All groups share one centre, and each spreads out both ways along 10 directions, with some noise.
Some rows, each with its group after it:
[ 14  13  19  -4  -4   7   1 -25  11   3   6  12   4  20   6 -25   0 -12
 -19  -1  -4]	(0)
[  3  24  10  -4 -15   5   4 -12  17  10  30  40  36  -9 -15 -10 -22   4
  15  30  -7]	(3)
[ -9  -9  20   7   7 -15   4 -33   5 -20  -1  -1   5  12   0 -30   2   0
  -9   4   8]	(2)
[-22  32  -8  10  13  27  -2   2  21   0   2 -22  17 -17  23  -4   7   7
 -17 -14   2]	(2)
[ 15 -12  38  26  -9 -18  12 -19   9  10  -5  13   7  52  -5 -12 -18  11
  -1  28  -4]	(2)
[-13  13 -16   1  12  16  -5  28   0   1 -17   4   8 -34   8  -2   6  15
   9 -12 -14]	(2)
[  2 -30  -6 -36 -24 -15   8 -13   9   9  36  31 -12  14  -8 -16  19 -13
 -10  19   9]	(2)
[ 10  -7  11   0   5  -7  -5  -9  18   0 -15  31  37  10   0  -2 -35  -7
  11  14 -28]	(1)
[ 25  22  -2 -13 -15  23   7 -27 -16  -5  12  35  22  -8  -7 -10 -22 -14
  21  -9 -17]	(3)
[  3  25  -9  12  -4  17 -16 -30  11  -6  22  -3  12   3  17  -4  -3  18
  -4  -4   1]	(2)
[ 21  -6   2  -7 -12  -2  -8 -11   6   0  -2  51   6   0  -4 -27  16  10
  -6   8 -33]	(0)
[ -7  -5 -33 -18  -2   9  12  11  -6  10 -10   9   2  -5   4 -20  37  -1
 -16 -10 -25]	(0)
[ 15  -8 -17 -12   5  -6 -19  -4  -1   3   1  22  28   7  -2   5 -16  -8
  14   8 -24]	(3)
[ 12   4   7  22   6  -4   0  -3  -8   2 -41  17  33  15  -3  -1 -35   6
  16   8 -33]	(1)
[  3  15  26  20  -4   1  -6   6  42   2 -29   1 -21  17  24 -11  -1   5
 -27  -3   1]	(0)
[  4  -2  -3  -4  -7   5  15  25 -20  27  16  -9  -6  10 -12  15   8  -1
  -2   8   1]	(0)
[ -7  -2  -1   1  24 -18 -13  16  -3   6  18  -2  19 -11 -20   5   9   5
   5  27   0]	(3)
[-20  -6  -3  11 -23  -3   6   9  19  11  -7  23  14  -9  -5  16 -30  17
   6  26  -3]	(3)
[ 31  -1   6 -29  -9   7   7  -7  10  18  33  15 -10  35  19 -25  27 -11
 -20  -6  -2]	(3)
[ -6  -6  17  10   1 -11 -12 -33  -5  -4   6  -6  -9  12 -10 -15  15   5
 -22   8   8]	(0)
[ -6 -18   1 -19  12  -2   7 -17   3 -10  27  12  29  -2   4 -15   1  -7
   4  -3  -6]	(1)
[ -1   0  12  21   5 -10 -12  -7   5 -11 -34  -5 -24   4   2 -11  17  12
 -24  -7  -2]	(0)
[  8 -21   6  -1  14  -3   2  13 -22  -9  28 -10 -16  -5  10   3  15  24
  22 -16   8]	(1)
[ 18 -26  -4 -11 -15  -7  -9 -22   7   4  38  29   9  19  -5   5  12   1
 -10  24 -22]	(2)
[  3 -19   4 -20  -3 -15   8   3   6  -1   5  44  11  -7 -12 -27  14   2
  11  14 -15]	(2)
[  9   7 -11  23 -20  -3 -25 -24   8 -11  -8  11 -10  12  18  -7 -15  34
   6   5  -1]	(1)
[ -1   0 -18  -1 -10  15 -12  19  17  19  18   1   8  -3  15  24  -2  12
  -3   6  -9]	(2)
[ -1 -23  14 -28   5  -7  11   0  22  11  20  15  18  13   1  -6   2 -26
 -16   7  -6]	(2)
[-21 -24  -7  -4  15 -20 -14   7  18  -3   9  10  21 -13  -6   3   7   5
  -5  19 -10]	(3)
[-17  12   1   9   4  -5 -18 -20  16 -22  -1  11   2 -24  -4 -10  11  12
  -6  11  -1]	(1)
[ -5  -4   7 -13 -13  11  15 -18   1 -13  13  31  17 -26  -4  -4 -13  -8
  11  -6 -13]	(3)
[  6   0  -7   7 -12  -2 -12   4  16  -9   0   9 -19  -2  16   6  -3  18
  10   0   7]	(0)
[ 19  34  10  24  -2   9  -2  -5  -6   7  -9   1   1  25   5 -27  -1  22
   3   0  -1]	(3)
[ 17  25   1  -4   5  26  20  31  18  18 -10  11  28   5  22   2 -22 -11
  13 -17 -15]	(0)
[ -3  -1  15  13  10  -5   3   7  18   5 -24  10  27   9   4   0 -19   1
  -5  11 -16]	(1)
[-18 -15 -10  -5  -4 -11  22  10 -31  11  18   1   0  -9 -25  -5  23  15
   7  17   2]	(1)
[  5 -28  -7 -20   9  -6   7   3 -12   2  11  21  16   2  -4  -7   8  -2
   9   0 -19]	(1)
[-16 -17   3  -1  13 -15 -10   6  13  -4  10  13  20 -17  -6  -1   6  10
   5  14  -8]	(3)
[-10 -30  35   9  22 -12  14  32  19   4  -5  -7   8   7   9  14  -2   1
  -5   2  -4]	(3)
[ 25  30   2  16   4   6  -7  -3  -6  10  -7   4  14  16   1 -14 -11  10
  11   4  -8]	(3)
[-25  -7  28   6  10 -21  18  21   7   3  13  -1   4 -15 -18  -1   3   9
   8  22  20]	(2)
[-26  -6   1 -14   4   3  21 -29   5 -11  45   0  16   2  19 -48  28  17
  -8  -8  19]	(1)
[-18  -7  -7   7  -1   2  19  13 -10  40   0 -25  18  38   1   4  -8   5
 -17  14  -1]	(0)
[-22  -2 -11   2  -4  -6  -8 -23  12  -5  -1 -14   1   8   9  -6   0   9
 -16   3  12]	(1)
[ 24 -29   6   7  -3 -20 -36 -14  12 -27 -17  26 -17   0  12   8 -11  12
  16  -4 -12]	(0)
[ -4   4 -15   2 -11   2  -1 -10 -19  -1  34 -14  -3  -6  -3  10  -1  19
  20   7  21]	(0)
[  9 -20  -8  -8  -3  -7  -8 -16  -6 -13   4  22   9   0   1 -12  -1   5
  16  -2 -11]	(2)
[ -8  -3  22  18  18 -25 -14   6  16  -3  28   4  20  -2  -8  -5   3  27
  15  34  12]	(3)
[-25 -18   6  20  -1 -23   3  -2  23   0  -3  17  28   0  -4  -6 -12  24
   2  33  -9]	(1)
[ 13  -8 -14 -13  -7  13  -6   1   3  20  33  12   7   8   4  24  22  -6
 -24  14 -27]	(2)
[  2 -18 -26   5 -11  -4  -6 -11 -25   5 -10  12   6  11  -4 -20  13  22
  -3   2 -28]	(0)
[  9  11  -7 -21   3  12  14  -2 -30  10  -5   8  15 -11 -27   0   6 -34
  -3   2 -21]	(1)

New rows. What belongs after each?
[ 19   4  -7  19 -26  -5  -9  -8  -7  -2  -7  29  -5  14   6 -17 -16  41
  27   6  -4]	(2)
[ 13 -24 -14 -33 -11   4  -2 -16   2  14  26   1  15  28   9  12 -22 -28
  -2  -4  -5]	(1)
[ 16 -23  -7 -10  -2  -1  -5  45  37  10 -16  28   3  -1  20  22  -9  -8
   6   1 -19]	(0)
[ 27 -11  33  -2   1  -8  -3  11  -1   4  -8  31 -11   0 -19  -3  12 -12
  -8  12 -19]	(0)
[ -9 -13  -1  19   0  -8  -7   3   3  10  -9 -27  13  30  16  16 -33  17
   7   2   7]	(0)
[-26   1   5  10 -21  16  25  11   3   5 -32  10   5 -20  -5  12 -28   5
  -6  -3 -16]	(3)
[  4  10  -5   4 -16   1  -7 -21   6   4  -3  16  16  12  -7  -2 -26  -5
   1  17  -6]	(1)
[ 13  -3   8  -8  14  -2 -17  -5  21  -2 -18  17  25   3   3  14 -33 -31
  -2   3 -22]	(1)
[  3   4  26  15 -25   5  17   4  26  17   0  26  19  17   8   9 -49  17
  11  17  -3]	(3)
[  3  10  -4   9 -17  10  17   1  -9  29 -11 -18  -4  41   4  -7 -12   3
 -14  -1   3]	(1)
[-16  11   8  -8 -16  19  16  -6  21   7   6   8  22  -4   1   7 -36 -16
  -8   4   1]	(3)
[  0  24 -18  -4 -15   3  -8  -6  29  24   3  32  23  15   2 -27   1   5
 -16  29 -15]	(3)
[-11   8 -10  13  16  -4 -18 -36 -14 -26  11 -34  -9  -1  11 -17  13  14
  -1 -15  23]	(3)
[ -5 -51   9   6  -2  -6  11  14 -15 -14  -2 -11 -29   0  11  24   9  13
   4 -22   5]	(3)
[ 12  13 -17  -1 -19  11  12   0 -24  19  16  25   8   6 -14 -20  16  22
   8  11 -13]	(0)
[ 23   1  45  -6  19  10  15  21   2   6  36   4  17   8  10   9 -16  -1
  26 -10   7]	(1)
[ -1   7 -25  25 -10 -10 -17  12  -3  11 -27  15   3   1 -11  -6   0  35
   8  22 -15]	(3)
[ -4 -31 -21   3  -1  -2  19  -2 -26  13 -24 -22  12  41  14 -11 -12   7
  -2 -13 -12]	(1)
[ -6  19 -22  17 -14  10  -3 -15   2  -8  -9  -8 -18   6  18 -20  15  26
  -6 -12  11]	(0)
[ 20  28   9  12 -11   8   7  -5   0   0 -22  20   6  14  16 -32 -32  17
  25 -11  -2]	(2)
[  5 -13 -36 -25  -6  19 -10  33  16  30   1   8   5   2  24  25   5 -14
 -19 -12 -26]	(2)
[ -1  -6  13   0  13   2  -6 -32  11 -13  18 -27  -1  23  29 -11  -5  -5
  -8 -20  20]	(3)
[ 14 -11  10  -7   5  -8 -14 -12  -8 -14   1   9  -6  -4  -6   1   0 -11
   5  -4  -9]	(0)
[ -1   3 -23  -7  -5   7  -1 -13  -6  -7  10  27  18 -11   2 -23  10  16
   9  -5 -20]	(0)
[ 28  -4  11   1  -2   1   1 -10 -24  13  16   6  21  26  -6  14 -37   1
  29   8  -3]	(0)
[  1   6   8  -9 -21  17  11 -12  18   7  11  24  16   7   9  -4 -24  -7
  -2   1  -6]	(3)
[  4   7 -22 -16  -3  10  19  11 -40  11  15  25  12 -21 -25 -22  37  10
   9   1 -25]	(0)
[-11  18  -3  25 -31  19  19   4 -21   3 -17   1  -9 -18 -17  10 -17  22
  13  -1   0]	(3)
[ 34  19  37   6   9  14 -10  14  29   7   3   9   6  17  26   6 -27  -2
   8 -13  -2]	(1)
[  1  -4 -15   5 -21  -8  -9   1  13   4  -9  49  19  -7  -5 -12  -4  27
  10  27 -26]	(3)
[  7   4  -7   1   1  -6 -31 -35   8 -19 -12   6  19  -5   1  15 -40 -12
   8   2  -8]	(1)
[-19  22  21   8  16   5   3  -6  21 -17   4 -16   1 -15  11 -10   5  -1
  -9  -6  20]	(0)
[ 25  10  31  -4   4  12   0  -5  36   1  26  41  30   8  22 -20 -18   4
  12  -2 -13]	(1)
[ 19 -25 -17 -15  23 -17 -19  16   1  16   3  -5  -6  33  15 -12  41  -5
 -21  -1 -12]	(3)
[  2  14  26  10   0   3  22  18   7  14   5  18  18   6  -9 -15  -2  12
   3  16  -6]	(1)
[ 10  -9 -28 -34   3   9 -13 -35  -9 -11   5   2  11   6   7  -5  -5 -34
 -10 -23 -16]	(1)
[ 25  15  10   9   4  -7 -10   0  19  24  15  -5   5  47  14 -16   0   8
  -8  19   9]	(3)
[ 12  18  18  10  -6   9   3  -3  25  12  29  42  29   0  -7  -5   9  21
  -7  33 -31]	(2)
[ -5  11  -3  17   2 -10  -7  25 -11  15  -7  10  14 -15 -30   8   0  25
  14  32  -8]	(3)
[ -9   8  14  22  -6   0  27  -7  -8   8  14   0  14  20   3 -26  -8  34
   9   9   8]	(1)
[  0  42  16  16 -12   3   7   7   8  12 -12  22  10 -18 -30  -9  -1   0
  -8  30  -9]	(1)
[ 12   6  10  21 -16  -4  -6  -5  18   9  -3  21  16  17   3   5 -35  18
  15  21  -6]	(1)
[ 19  25   9 -14 -17  19   3  20  10  22  18   8 -23   5   3   0  23 -12
 -21   2   7]	(1)
[  3  -2 -23  -8 -13   7  12  24  -2  18 -11   6 -12   4   6  -3  24   1
 -13  -5 -15]	(0)
[ 13 -27 -36 -30 -23   4 -12  21   5  18  11  29  -4   0  15   9  -7   2
  15  -2 -13]	(2)
[  2  -9  15   8 -12  -1  10   2 -16  -9  20  12  -5 -12 -12  12  -7  20
  25   6   6]	(3)
[ -3  -1  -6 -15   2   8  16   3 -13  10  39  12  41  -4  -7   2 -15   2
  27  10  -7]	(0)
[-15  -5 -25 -20  -9  -1  -1 -13 -11   6  11 -11  -2  -8 -20   6  15 -24
 -19  12   2]	(1)
[  7 -14  -1 -12  -5  -7 -16   5  27   2   7  28   2  -5   5   7   1   1
  -3  13 -12]	(1)
[ -7   4   5   6   9   5  18   6 -24   7  -6 -13   3   3 -10  -7   8   5
   0  -5  -1]	(1)
[  4  16  27  10   1   8  23  23  19  32 -10  14  10  20  -7 -11  17   1
 -29  17 -26]	(2)
[ 26  39  12   1   1  11   3   8 -10  14   9  31  37  -8 -24  -6 -18  -3
  26  20 -16]	(3)
[ 30   7 -30 -14 -17  13 -13 -22 -10   3 -10  20  -3  22  14 -25   7  -2
  -3 -18 -22]	(3)
[-13 -38  16 -12  20  -7  30  -2  -2   3  29   8  48  18  12 -20 -14   7
  16  -1  -6]	(1)
[-23 -14  -5  -4   2  -3  -4 -17  17 -16  31  -3  -5  -4  22 -20  27  20
 -11  -4  17]	(1)
[-10 -27   8  19  -2 -25  -7  21  23  11  11   8   0  12   2   8   1  31
   4  31   4]	(3)
[  9   8  16  -4  10  16   9  11   9  12   4 -23  -6  21  25   0  -2  -8
 -13 -21   8]	(1)
[ -4  24  -6   5 -20  11  17 -22 -16  11  13 -12   3  20  -8 -19  -5   6
  -3   4  14]	(1)
[ -3  32  12  24 -12  17  24   4   5  17 -14   2  -5  20   6 -34  13  23
 -17   1  -1]	(1)
